The rows are grouped in 3 ways, from coarse to fine. Each group lies inside one group of the grouping before and may be the whole of it. The rows also spread widely along 12 directions, which tell nothing about the answers.
(in the rows, 128 means zero)
Some rows, each with its group in each grouping after it:
[116  97 122 135  76 135 128 134 107 121 157 155 142 168 123 142 126  70
 109 137 119 116 111 108 112 132 130 201 125 136 184 148 151  91 154 101
 188 142  91]	ves Tuda K696
[ 75 136 140 137  71 173 116  59 103 147 166 164 105 168  93 144 126  75
 109 139 106 137  81 139 111 138 110 178 160 149 142  74 158 156 155  89
 127 146 166]	Tif zoset K457
[ 94 117 149 174 118  67  75 161 147 140 175 101 136 158  77 195 139 108
 103  94  62  81  65 119  95 102 104 112 113 147 110 157 134 142  95 127
 152 157 134]	Tif gopiv K344
[ 90 114 115 133 139 102 111 112 122 125 188 149 159 162 127 193 115 137
 165 154 123  99 119 160 150 162 120 133 121 176 118 133 129 138 121 139
 153 127 115]	gol pif K541
[135  90  83 109 143 207 161 167  66 112 117 177 124 114 120  81  89 126
 140 144 144 170 139 110 174 140 145 157 108 105 174 117 135  89 111 112
 136 153  81]	nasaf Vom K23
[111 104 100 115  79 151  76 107 153  91 178 151 145 161 116 140 112  80
  98 113 119 118 127 111 137 170 153 158 141 145 196 178 153 131 103 101
 173 116 145]	nasaf kipu K182
[129 108 140 161 120  62 134 110 100  53  73 138 131 178 105 132 165  28
 108 132 105 141 114 109  98 126 108 187 125 112 172 166 148 106 151 116
 126 117 151]	gol pif K749
[132 112 128 143 152  74 137 131  92  82 142 141 149 159 116 166 124  73
 134 140 122 121 107 127 142 121 107 139 113 181 114 190 134 156 126 137
 151 125 124]	nasaf metuv K397
[103  83 107 133 138 175 148 123  57 107 119 150 178  93  86 153 106 167
 183 165 140 150 151 158 210 152 124 103 110 164 137 158 150  97  98 140
 123 143 144]	Tif gopiv K991
[132  94 141 108 147 145 145  98  92  73  39 152 125 103 113  90 121  86
 155 151 109 172 114 124 151 118  63 136  85 150 140 165 137 139 124 103
  57 157 153]	ves Tuda K488
[172 154 147 117 149 166  73 139 128 132 111 154 129 192 155  98 169  84
 114 141 108 119 121 160 154 105 117 200 114  88 203  89 153  70 165 132
 129  66 131]	nasaf Vom K797
[ 90 112 124 150 116  88  41 155 156 126 179  95 157 177 134 193 163 113
 152 120  92  90  83 142 138 150 142 133 104 148 131 167 155  91 114 155
 171  87 140]	gol pif K123
[ 87 105 155 151 109 118  87 118 124 161 169 129 149 139  90 193 128 134
 150 128  84  61  97 166 126 117  85 141  98 161 125 128 130 117 127 100
 153 175 133]	gol votot K417
[112 136 167 126 120 126  53  84 178 148 153 122 153 148 106 177 130 127
 123 123  53  70  98 160 117  93  57 125 106 174 139 140 142 161 114 110
 112 133 170]	ves biriv K472
[147 148 140 114 170 139  76 146 155 121 152 143 134 194 162 135 159 100
 143 152 125 133 123 147 180 154 146 162 120  95 180  77 159  80 168 169
 117  60 129]	ves Tuda K486
[ 80 135 128 144 109  90 103  64 128  80 105 139 173 173 105 176 155 107
 139 146  64  96  96 155 106 124  85 150 146 167 121 163 145 140 107 127
 117  84 176]	nasaf Vom K66
[119 153 109 125 170 192 103 125 103 163 175 153 163 175 147 153 116 172
 158 167  96 155 112 161 163 100 137 119 134 147 119  81 186 122 121 165
 123  59 152]	ves biriv K72
[ 94 112 108 128  72 217  85 155 104 177 146 140  86 159 138  90 133 101
 121 116  96 158  53 110  97  98 142 184 112  93 156  94 167  80 131  86
 155 127 109]	gol kel K707
[122 131 117 112 125 162  72 110 144 121 141 146 118 151 127 103 122  93
 104 121 107 149 106 115 138 133 116 133 118 136 171 147 138 155  94 106
 104 112 143]	Tif zoset K368
[151 147 140 120 173 179  93 139 157 137 136 163 112 154 104 109 107 123
  86 115  86 142 134 117 143 109 122 133 124  70 193  49 154 124 117 123
  83 128 143]	ves biriv K379
[125 121 143 151 140 134  84 137 138 161 163 145 145 147  86 168 108 147
 101 109  69  70 116 148 114  79  91 131 107 123 162 108 137 115  98 103
 150 154 126]	gol kel K31
[118 106 132 119 111 143 130 127 115 111 107 154 130 147 125 120 130  94
 139 150 116 128 130 118 135 141 114 182 114 109 175 123 131  98 151 111
 124 146  98]	ves biriv K72
[172 136 163 133 148  74 118 101 134  76 113 152 135 193 121 134 148  24
  85 137 109 122 139 113 111 111  94 189 129 126 196 150 145 147 171 120
 127 110 146]	ves biriv K72
[133 122 123 139 178 166 101 183 100 142 141 134 144 144 118 141 128 156
 154 134  97 125 109 148 178 105 129 118  99 113 128  93 154  81 114 159
 128 109 133]	nasaf Vom K23
[172 116 124 114 161 137 121 162  97 127 133 155 132 143 149 107 110  91
 126 137 131 123 121 132 153  93  99 158  85 158 156 175 118 135 123 112
 152 131  75]	nasaf metuv K397
[141 136 130 101 119 185  64 124 148 143 112 142 159 167 168 111 160 129
 150 158 104 110 144 158 165 125 123 186 108  99 214 118 149  57 145 132
 127  65 116]	ves biriv K72
[182 125 129 115 142 135  64 160 147 101 168 145 141 190 148 117 150  50
  92 120 142 116 145 124 172 149 157 189 114 106 234 152 152  84 151 135
 181  83 117]	nasaf Vom K797
[ 95  99 137 131  60 113  80  86 147 111 101 133 127 140 111 127 139  72
 115 115  79  90  93 126  76 120  69 183 102 150 172 189 116 128 110  64
 137 161 126]	gol pif K541
[ 99 109 117 120  63 177  22 134 171 144 150 113 111 159 142 107 151  87
 110 100  85 122  66 112 105 125 136 170 105 112 188 163 160  92 103  87
 155 106 134]	gol kel K31
[110 142 118 143  97 142  98 134 103 154 164 126 146 202 164 148 161  91
 132 150  83 144  55 131  90  78 127 181 131 165 116 145 185 115 152 139
 170  56 126]	ves biriv K472
[127 131  91 124 144 165 121 132  90 118 203 163 116 182 136 117 103  72
 103 138 151 199 103  98 152 151 175 136 146 151 145 127 172 166 124 137
 145  96 139]	Tif zoset K368
[111 172 111 121 167 168  76 111 118 137 158 151 152 208 170 147 160 143
 164 169  98 148  89 181 168 131 145 147 146 137 117  76 181 110 137 179
 116  11 166]	nasaf Vom K797
[139 120 148 130 143 120  63 151 162 112 160 123 134 174 122 146 146  79
 109 115 104 118 111 119 154 142 136 146 111 107 183 122 163  98 140 142
 136 110 148]	ves Tuda K696
[112 141 122 129 162 118 160  96  71 103 151 173 119 174 127 142 120  77
 143 170 147 180 100 135 151 151 123 145 145 169 104 105 150 182 153 143
 104 111 140]	Tif zoset K457
[104 150 158 109 120 182  42  80 177 156 165 145 119 158 116 146 132 126
 127 125  77  83  95 175 147 133  87 146 125 135 157  71 141 140 128 108
 106 121 178]	nasaf Vom K23
[109 134  83 125 169 109  87 174 171  88 112 145 117 160 128 104 126 131
 106 112  97 164 109  92 134 164 155 111 131  68 164 126 117 124  55 149
  79  90  90]	Tif gopiv K991

New rows, each followed by its group in each grouping:
[125 118  94  84 120 195 110 141 119 136 145 160 119 157 182  83 117 107
 151 158 142 174 113 113 151 149 145 177 110 130 169 135 144 118 135 116
 133 101  74]	ves biriv K72
[ 81 118  97 119 130 188 124  85 100 131 126 173 153 129 114 132 101 169
 162 160 105 140 125 161 153 140 113 131 129 140 143 105 143 119  94 105
 100 126 136]	gol votot K417
[ 95 132 140 121 129 144  80  89 155 158 193 147 155 155 118 185 104 148
 136 139  78  89  97 162 132 120  83 120 122 187 119 117 147 165 111 120
 132 132 147]	ves Tuda K696
[108  90 136 133  88 172 101 105 107 112 133 124 166 122  92 157 131 108
 149 139 106 127 127 133 160 131 120 141 111 157 168 169 179  94 130 117
 145 136 177]	ves biriv K379
[107 136  98 151 118 127  79 148 162 135 166 142 157 189 117 151 120 129
  74 105  50 114  91 102  82  94 136 140 146 106 169 126 164 108  76 126
 155  87 120]	ves Tuda K696
[172 119 142 143 158 140  96 167 107 135  99 137 173 139 110 130 139 129
 120 125  78  77 137 155 145  59  81 153  87 118 185 150 135  70 112 125
 150 115 122]	nasaf Vom K23
[ 77 104 122 145 134  80 104 151 121  85  63 108 142 128 102 146 164 125
 174 137  88 124  93 123 148 157 107 117  96 109 111 158 117  93  91 150
  73 126 121]	Tif zoset K457
[ 82  87 116 163 168 115 137 145  95 105 143 140 148 113  52 181  93 157
 146 121  94 131 120 123 157 144 126  78 113 122 111 109 146 123  81 132
 104 184 152]	gol votot K417
[ 96  91  93 135 164  82 113 152 126  77 114 128 157 130 113 156 118 143
 162 132 102 132 113 117 146 150 123  97  97 136 115 187 126 125  67 145
 110 123 112]	gol kel K31
[ 61  84 112 139  84 125 133  82  94 114 197 153 141 139  88 182  95  94
 141 138 124 126  94 126 120 165 121 140 132 201 114 168 145 170 120  89
 167 181 141]	gol votot K417
[120 130 133 151 138 144  96 175  95 158 134 124 119 165 127 131 154 109
 135 131  98 137  78 130 138  98 128 146 103 110 126 102 149  89 135 142
 127 108 120]	Tif zoset K368
[134 115 113 130 153 157  38 203 141 114 114  94 143 153 144 113 172 122
 151 113  89 139  89 125 178 124 154 122  84  89 160 152 170  49  97 167
 128  60 151]	nasaf Vom K23
[150  86 157 130 120 113  95 133 132 103 137 138 156 115  82 153 126  91
 116 121 137  77 168 142 178 150 100 148  93 143 214 182 112 105 127 105
 154 179 118]	Tif gopiv K991
[181 136 131 104 190 129 123 119 137 110 155 188 153 171 141 128  97 104
  99 151 132 121 168 140 163 126 106 157 121 137 204 116 131 142 136 128
 127 111 104]	ves Tuda K696
[146 120 127 109 120 132  90 101 159 105 176 169 170 178 138 151 125  92
 109 150 135  97 167 142 165 163 135 180 139 138 231 143 145 101 144 127
 166 100 114]	ves Tuda K488
[121 113 110 149 150 105 113 165 135 128 158 155 149 158 102 161 110 140
 109 119  94  92 127 122 120 118 130 140 119 100 165 119 126  99  95 123
 155 138  82]	gol kel K31
[143  99 118 126 186 148 146 150  60 114 103 153 189 106 111 150 109 173
 188 166 120 112 152 174 203 105  87 112  80 171 122 164 131  97 101 146
 131 132 117]	nasaf Vom K797
[154 117 160 103 152 150 100 124 112 115 138 141 103 153 157 110 138  49
 148 149 143 165  91 135 168 132 103 159  88 165 141 137 160 144 180 127
 111 126 149]	ves Tuda K488
[ 72 113 138 120  92 124  69 129 153 111 136  97  92 162 143 133 166  63
 158 126  94 161  37 104 118 160 129 148 106 138 100 138 161 136 149 132
 101 117 153]	ves biriv K472
[140 107 107 120 118 198  88 159 119 106 109 143 112 143 123  76 130  84
 103 114 117 165 115 101 162 131 159 162 113  75 208 128 161  71 110 110
 131 108 130]	nasaf metuv K397
[144  63 136 135 141 126 125 174  61 109 122 116 136 112 116 137 131  83
 174 138 146 140 105 127 172 117 112 137  56 166 127 202 150  98 143 123
 159 164 121]	gol kel K31
[110 117 145 128 163 151 128 169  93 138 147 138  98 162 138 140 142 105
 174 154 131 164  80 137 176 151 142 150 104 104 105  41 163  90 184 161
 106 130 123]	ves Tuda K696
[139 145 117 104 157 152  93 148 167 130 111 162 132 167 150 103 130 137
 120 140  97 123 142 125 141 131 124 166 117  68 198  85 123  92 120 132
  92  95  78]	ves biriv K379
[116  96  99  91 116 195 141 126  75 103  53 167 135 113 149  72 130 126
 183 170 134 153 128 146 172 146 102 181  93 123 159 149 118  77 125 105
 104 129  83]	nasaf Vom K797
[ 98 129 163 139 185 131 133 111  87 147 133 142 130 118  87 177 116 163
 184 159 104 125  96 186 177 121  73  86 103 170  62  74 132 162 131 146
  69 164 164]	Tif gopiv K344
[ 72 110 113 162  75 120  64 168 121 112 116  88 131 174 128 145 200  88
 149 123  90 150  51 114 125 148 167 157 125 100 135 156 175  50 123 157
 144  66 147]	Tif gopiv K991
[ 93  74 106 104 117 162 103 132 116 137 169 142 132  95 118 142  79 141
 169 132 132 120 112 134 162 157 104 115  75 190 124 182 116 149  88  93
 147 192  94]	gol pif K123
[ 87  70 115 142  99 104  93 174 141  74 120  93 138 127  95 150 146  88
 147 109 101 142  98  75 142 170 155 124  95 110 148 191 155  83 105 139
 130 148 132]	ves biriv K379
[ 64 124 144 141 115 154  70 106 121 154 138 119 123 154 119 160 156 132
 177 141  80 120  61 167 136 133 107 135 108 139 100  92 159 107 133 123
 103 118 175]	gol votot K417
[104 107  96 112 138 143 116 114 142  94 123 165 155 122 101 132  92 149
 128 130  97 106 140 127 146 150 103 125 121 134 165 152 110 134  66 109
 114 147 110]	nasaf Vom K23
[ 84 104  84 108  93 225 143 125  78 129 117 172 112 126 123  84 100 125
 142 143 114 172  91 115 133 133 132 165 124 124 139 108 147 111 106  88
 125 145 105]	nasaf Vom K66
[ 89 115 114 115 148 150  71 164 168 128 154 137  93 150 129 129 126 136
 147 121 113 134  96 122 162 185 159 131 108  65 150  64 132  95 112 135
  98 133 104]	gol kel K31
[ 88  80 100 116 128 143 125 140  84  80 108 132 129 128 142 125 144 108
 210 164 159 176 114 134 194 203 155 142  95 131 127 147 146  81 137 151
 114 121 125]	gol pif K541
[ 84 129 103 146 102 169  76 135 124 175 158 138 138 167 128 137 128 145
 119 121  60 117  69 136  89  86 120 149 122 129 139 122 156 107  87  98
 150 105 120]	gol votot K417
[127  88 122 124 135 163 122 162  76 126 135 136 136 116 113 126 122 106
 163 145 153 146 125 130 197 150 132 134  86 144 150 150 140 100 130 131
 135 155 113]	Tif zoset K457
[122 136 100 118 155 186  84 144 112 127 142 142 127 159 146 106 136 127
 140 142 125 190  98 136 176 140 157 120 126 124 146 119 171 117 105 154
 106  63 151]	Tif gopiv K991
[128 129 123 104 136 126 114 121 143  99 126 172 148 175 145 131 143 108
 140 159 133  90 156 154 168 177 128 196 130 101 199 104 110  84 150 130
 135 100  79]	nasaf Vom K66
[154 123 104 129 161 186 112 195  77 163 178 153 145 164 148 121 127 132
 140 152 152 148 139 139 197 126 176 153 110 107 177  97 155  65 139 158
 165  91  85]	Tif zoset K368
[ 93 127 145 130 124  96 121 114 132 140 197 153 125 182 129 186 118  94
 135 146 107 102  81 138 113 141 103 161 128 175 103 104 135 161 160 125
 149 146 106]	ves Tuda K696
[ 90 121 103 139 120 183 132 126  87 114 104 159 139 149 101 121 139 134
 147 155 119 162 130 133 174 163 159 154 147  73 172  64 158  59 126 142
 100 104 136]	Tif zoset K457
[ 44  95 121  97 113 143 115 119 131  96 131 126  75 128 141 128 131  90
 203 149 132 188  44 109 157 212 131 124 100 147  65 112 139 154 145 131
  69 158 129]	ves Tuda K486
[109 106 116 159 121 123 124 180  87 102  54 122 105 164 131  97 174  80
 140 129  95 168  80 103 109 117 141 185 103  53 152 109 152  37 140 133
 113 106 110]	gol pif K749
[ 98 131 140 117 179  91  69 131 168 125 181 127 100 166 144 162 125 107
 157 127 113 129  78 142 150 168 112 107  98 153  90 110 125 179 121 144
  97 132 133]	gol pif K749
[ 84 121 154 156  96 106 105  70  96  91 157 133 128 199 112 176 176  34
 146 153 126 144  83 148 134 169 140 185 148 150 136 114 189 115 196 131
 140  97 209]	gol votot K417
[101  71 141 146 146 115 139 173  56 109 137 107 108  97  92 154 121  89
 179 130 138 174  63 115 170 136 109  91  71 194  54 184 145 160 126 136
 119 191 144]	Tif gopiv K991
[ 92 126  92  93 152 171 127 140 136 113 111 183 112 143 142 103 112 157
 162 156 124 139 130 136 172 191 138 158 123  74 154  58 101  94 113 130
  84 131  61]	nasaf Vom K797
[102  87 122 164 115  72 116 130  92  89 161 114 141 153  92 177 123  59
 123 115 103 138  75 103 103 120 114 126 107 194 101 215 162 158 113 119
 171 148 161]	gol pif K123
[ 86 107  88  98 107 151  80 106 161  80  51 145 121 130 140  76 138 127
 144 131  89 150 107 113 122 162 115 150 107  85 180 162 119 101  69  98
  68 105 111]	gol kel K31
[144 131 143  96 126 194  88  90 136 111 136 172  99 156 121  90 119  64
  99 126 127 144 124 134 157 149 115 177 126 116 200  93 149 137 148  93
 111 134 159]	nasaf Vom K797
[135  81 151 118 118 152  85 116 105 122 194 128 135 131 110 160 116  74
 150 131 157 120 123 146 187 148 122 139  87 188 161 180 163 132 153 110
 176 159 167]	gol kel K707
[133 133 126 128 170 122 161 117 104 106 101 190 128 143 101 125 108 126
 119 155 124 135 152 143 148 140  98 151 136 107 165  83 105 137 123 122
  86 146  92]	Tif gopiv K991
[159 101 129 129 124 153  55 188 138 109 164 119 129 164 125 118 149  57
 100  99 128 126 117 105 169 142 165 163  99 102 210 160 167  70 134 131
 181 112 135]	nasaf Vom K797
[136 125 113 118 113 124 108  94 104  66  64 146 143 169 144  87 169  48
 126 154 127 168 121 119 139 142 117 183 127 130 192 190 149 112 130 122
 104  65 144]	Tif zoset K457
[110 116 158 120 120 110  60 146 141 107 142 102 107 174 152 142 184  50
 163 130 121 119  67 138 157 164 127 169  93 137 125 139 147 106 172 140
 135 103 145]	nasaf Vom K66
[179 131 152 112 159 177  74 137 126 146 158 147 147 170 148 121 136  93
 118 140 122 127 131 153 177 100 116 161 100 135 198 118 175  97 160 134
 145  89 149]	ves Tuda K696
[146 136 159 129 159 100  78 118 135 108  88 114 168 158 140 150 167 109
 157 150  79 110 112 155 141  88  72 137  89 161 136 179 152 121 134 147
 100  75 162]	ves biriv K379
[156 101 160 118 191 117 145 181  77 103  92 141 105 127 128 124 134  89
 183 150 151 133 124 150 199 144 104 146  65 119 115 101 117 105 179 146
  97 165 108]	nasaf kipu K182
